There are 4 ways to turn a row about zero (a turn may also mirror it). The second row of each pair is the first, turned, with some noise. The first 36 pairs use one turn. New pairs use 3 turns, one after the other, and a turn may come again.
Known pairs, each followed by its turns in order:
[ -8  29  25   9  -8   6   4 -51]
[12  6 27  5 36 -7 26 33] => j_753

[ -1 -31 -39  17 -26  51 -36  36]
[-57  10 -36 -32 -40  14  -8  39] => j_108

[-18  27  -1 -14 -16   5  13  14]
[  3  11  36 -15 -11  -8  -2  -5] => j_753

[  1  14 -21  -9  33  20 -22 -19]
[ 8  8 25 30  9 -4 36 -6] => j_410

[  9 -28   1  -4   3  38  29 -17]
[ 44 -13  -5 -15   5  25  12 -17] => j_410

[ -4 -35 -12  -3 -40  36  15  41]
[ 28 -19 -31 -15  50  19 -30  17] => j_410

[-22 -19 -43  12  30   7 -18   1]
[-32  30 -43   0  -1   7  14  -9] => j_753

[ 10  24   0 -14 -44 -13  41 -25]
[-10  26   9  28  49  -3  32  -8] => j_108

[-54 -34  -1  47 -19 -33  25 -34]
[ 10  -2 -32  -5  61 -51 -26  25] => j_108

[ 39 -36  -5 -35   7 -27  24 -18]
[-11 -24 -14  -7 -26   8 -35  53] => j_753

[ -3 -18 -35 -39 -67  -8 -27  18]
[-71  33  14  30   4  18 -34  19] => j_108

[ 13  -4 -45   9  41  -4  -5  -6]
[  0 -32  38 -26 -15 -22  10  18] => j_108

[  5  14  -5   9 -14  18 -12 -60]
[-11   1  37 -15  18  10  45  12] => j_266

[  8  28 -35  21  25  20 -35   8]
[ 11   6  35  21  35  -3  -6 -41] => j_266

[ 54  27   8   6 -14 -37   8 -11]
[ 25 -18  12   4  33  24 -50  26] => j_753

[ 30 -24   6 -32 -21  43 -15  15]
[ 34  28   1  13  15 -32  -4  47] => j_266

[ 13   1   3  17 -10 -40   9  41]
[-37  26 -17 -33   5   7 -19  25] => j_410

[ 21 -45  10   2 -27   6 -11  15]
[ 20 -42 -31 -11 -20 -16  -7  -7] => j_753

[ -9 -53 -19  18 -22 -35  19  -4]
[-55  11 -40  21  -7   1   4  11] => j_266

[ -2 -34  -3 -19   8  23  -1  12]
[ 20 -27   7 -14  28   3  11   4] => j_410

[ 26  37  24 -10  -1 -66   6  -2]
[ 15  -1  27  27  24   4 -66  20] => j_753

[ 19  17 -18  15  -4 -27 -20 -28]
[-34   4  26  -6  26  27  -7  -3] => j_266

[  8  -8  20   7 -11   8  10  29]
[ 12   7   1 -26  12   3 -28   4] => j_410

[-25 -36  10 -10 -55  14  -2   7]
[-23  30 -37  30   6  -1 -26  16] => j_108

[-10  76 -67  -1 -14  -6  13 -54]
[-19  27 -17  96 -33  40  18  -6] => j_410

[ 16   0   5 -29   7  25  -7 -41]
[ -5 -33  -2  33  -8  13  24  -7] => j_108

[ 2 -5 17 -7 21 35 44 -1]
[ 30  -3 -29 -23  -1 -21  30 -12] => j_266

[-37  20  24  -9 -24 -63  19  -8]
[ 19  25  16  22  59 -18 -35 -41] => j_108

[-24   7  34 -30 -41 -21  26  -8]
[-13 -42  -1   0 -30  18 -43  -1] => j_410

[ -6  -5  20  33   9 -20  31  10]
[ -5  14 -29   3 -23  30  12 -22] => j_266

[-57  -9  -2  31 -25   9  -2  -3]
[-21   4 -44 -16  26 -29 -26  -4] => j_108

[ 14 -13   7  -2  -5 -22  63 -22]
[-22  14 -45 -46  -7  11  20   6] => j_266

[ -1 -43  -7 -16 -23 -13   2  48]
[  8  -7 -23 -23 -44 -17 -26 -25] => j_753

[-68   8  -5   9 -18  31  -9  23]
[  6  38  16 -15 -13 -33  37 -50] => j_753

[ 22  28   8 -20 -16 -14  -8   0]
[-24   4  10  18   1   7 -21 -19] => j_410

[-10  -6   1  -4  40 -43 -15  27]
[  2 -37 -24  16   5  27 -41 -17] => j_266

New pairs. What belongs after each?
[-12  17  35 -22  -3 -14 -14 -15]
[  2   2 -43  11  11 -31  -2   6] => j_108 j_108 j_266

[-29  25 -24 -17   6  -7  -4  47]
[ -6   2 -34  -7  33  11 -38  27] => j_108 j_410 j_108

[-51  13   9  14  -8  41  30  12]
[  9 -24  20 -16 -35 -54 -21  -6] => j_266 j_266 j_266

[ 30 -28  19 -24 -36  -8  -4  31]
[ 24  14   4  56 -12 -12  -3 -24] => j_753 j_108 j_266

[ -3   7  38   8  14 -19  -1  34]
[ 20 -25  26 -26  11 -13  24   9] => j_108 j_753 j_410

[  8 -11   2  -2  -4  11  12  16]
[  1  15 -18   8   8   9   2  13] => j_410 j_108 j_108

[ -9  38 -13 -11 -42 -34   2  14]
[ 42 -30   2  12 -20 -17  -6 -33] => j_266 j_266 j_753

[-66 -30 -21  -4 -13 -28  29 -19]
[-18 -20  51  30  22  24  -8 -55] => j_108 j_753 j_266

[-30  -6 -29 -11   7 -29 -12  -4]
[  5 -37   8  -4  -9 -30  -6 -14] => j_753 j_266 j_410

[-40 -31 -22   2 -22  -2 -21  43]
[-34  -3  -6  16  27 -52  38  -6] => j_108 j_108 j_753

[ -6 -60   5 -27 -25  49 -43   4]
[ 22  23  13  67   2 -55  16 -25] => j_410 j_410 j_108

[-15 -14  -8  20 -13   0   2  -1]
[-14  -5  -1 -10 -17  -8  20   6] => j_266 j_266 j_266

[-30   3 -20  47   6  20  14  32]
[-22   1  19  16  12 -54 -20 -28] => j_108 j_753 j_753

[ 18  20  22  19 -25   0  36   0]
[  3 -12  28   9 -14   1  39 -34] => j_108 j_753 j_753

[-48  10  13 -28  37  16 -33   6]
[-47  13  -7 -29 -16 -18 -24  47] => j_266 j_410 j_753

[ 52  30   6 -20  -9 -40  42  46]
[-18   4 -45  57  39 -18 -30  38] => j_753 j_410 j_753

[ 43   6 -16  16  39 -37  13   5]
[  1   6 -17   2 -10 -64  -5 -30] => j_266 j_753 j_108

[-21  20 -74  35   8  45   1 -26]
[-34  50  31  -2  49  31 -39 -37] => j_108 j_753 j_108

[ 41  -6 -35 -21 -16  41  18   4]
[35 12 11  7 25 13 57 -4] => j_410 j_410 j_108

[-77  -3  32  31  40  44   4  13]
[-84  22  25  13  32 -53  25   2] => j_410 j_410 j_753

[  5  -7 -19  -7 -19  37  13   2]
[ -4 -24 -22   1 -15  -1  31   2] => j_753 j_410 j_753

[ 38   2 -10 -22 -69  64 -24 -26]
[ 49 -52  -4  47  59 -17  39 -28] => j_266 j_753 j_753

[ -8 -31   8 -10   9   6 -37  15]
[  4 -38  14  -6  -5  19 -22  16] => j_410 j_410 j_410

[ 37 -15  18 -28  22 -10 -27  -4]
[ 38  38 -33   8  11   6  16 -12] => j_753 j_266 j_753

[  9 -39 -17  11 -49 -12  54 -12]
[-35 -10 -19  17 -72 -24  -9  -8] => j_410 j_108 j_266

[ 23  23  28 -11  -2  10  20  43]
[ 40   5   0   1 -30  36  20   0] => j_108 j_108 j_410

[ 55   6 -20 -30  13   6  31   3]
[-48  31  12  25  19  12  33  -9] => j_108 j_266 j_108

[-20 -53  -3  -6   3 -22 -19  22]
[-27  -9  25  12 -12  19  44 -25] => j_266 j_266 j_266

[-22 -23 -77 -23 -23 -14 -52  -2]
[ 13  -6 -86 -32  13 -44 -23   4] => j_108 j_266 j_410

[ 29 -28  18  12  -6  33  -1 -15]
[-25 -32  24  20  12  10  24 -11] => j_266 j_266 j_108

[ 21 -40   6 -54  -8  43  60  11]
[-13  34 -14  81  37  -5 -10  27] => j_108 j_410 j_410

[-24  50  52 -31  -5 -20   8   0]
[-49  10 -23 -25  24  16  42 -32] => j_410 j_108 j_753

[ 12 -16  18  -4 -27  29 -19  41]
[ 20  11  -3 -52 -18  -6 -12  27] => j_753 j_108 j_108

[ 68  -4 -47  17  29 -10  -1  53]
[-27 -52 -57 -48  -8 -40  13  -5] => j_753 j_753 j_266

[ 35 -45  24  80  27  32 -55 -15]
[ 43 -76  20  30  28 -69  -6  32] => j_410 j_266 j_266

[-40  -1  -3 -48  13 -15   1 -21]
[ 16  29 -11 -37   2 -21 -40  20] => j_108 j_410 j_753

[-61   4 -15  40  43   1   2  20]
[ 15 -37   6 -50 -17  -6  37  41] => j_753 j_266 j_266

[-13  33  17  21  12  13 -12  -9]
[  4  12   9   0  11  43 -12   4] => j_266 j_266 j_410

[  2  10 -38  10   7 -24  52  31]
[ 17 -38  42 -35 -28   0  19 -18] => j_753 j_753 j_410

[-13   0  22  14 -40   8 -10 -15]
[ 21   9  20  12 -13  44  -5   7] => j_108 j_410 j_753

[ 17  44 -34  28  -6  52   6 -21]
[ 10 -70  23  17  -3  25  27  15] => j_753 j_410 j_753

[ -6 -69 -16 -19 -18  45 -12  -7]
[-51  24  39  -1  12 -37 -25 -25] => j_108 j_108 j_753

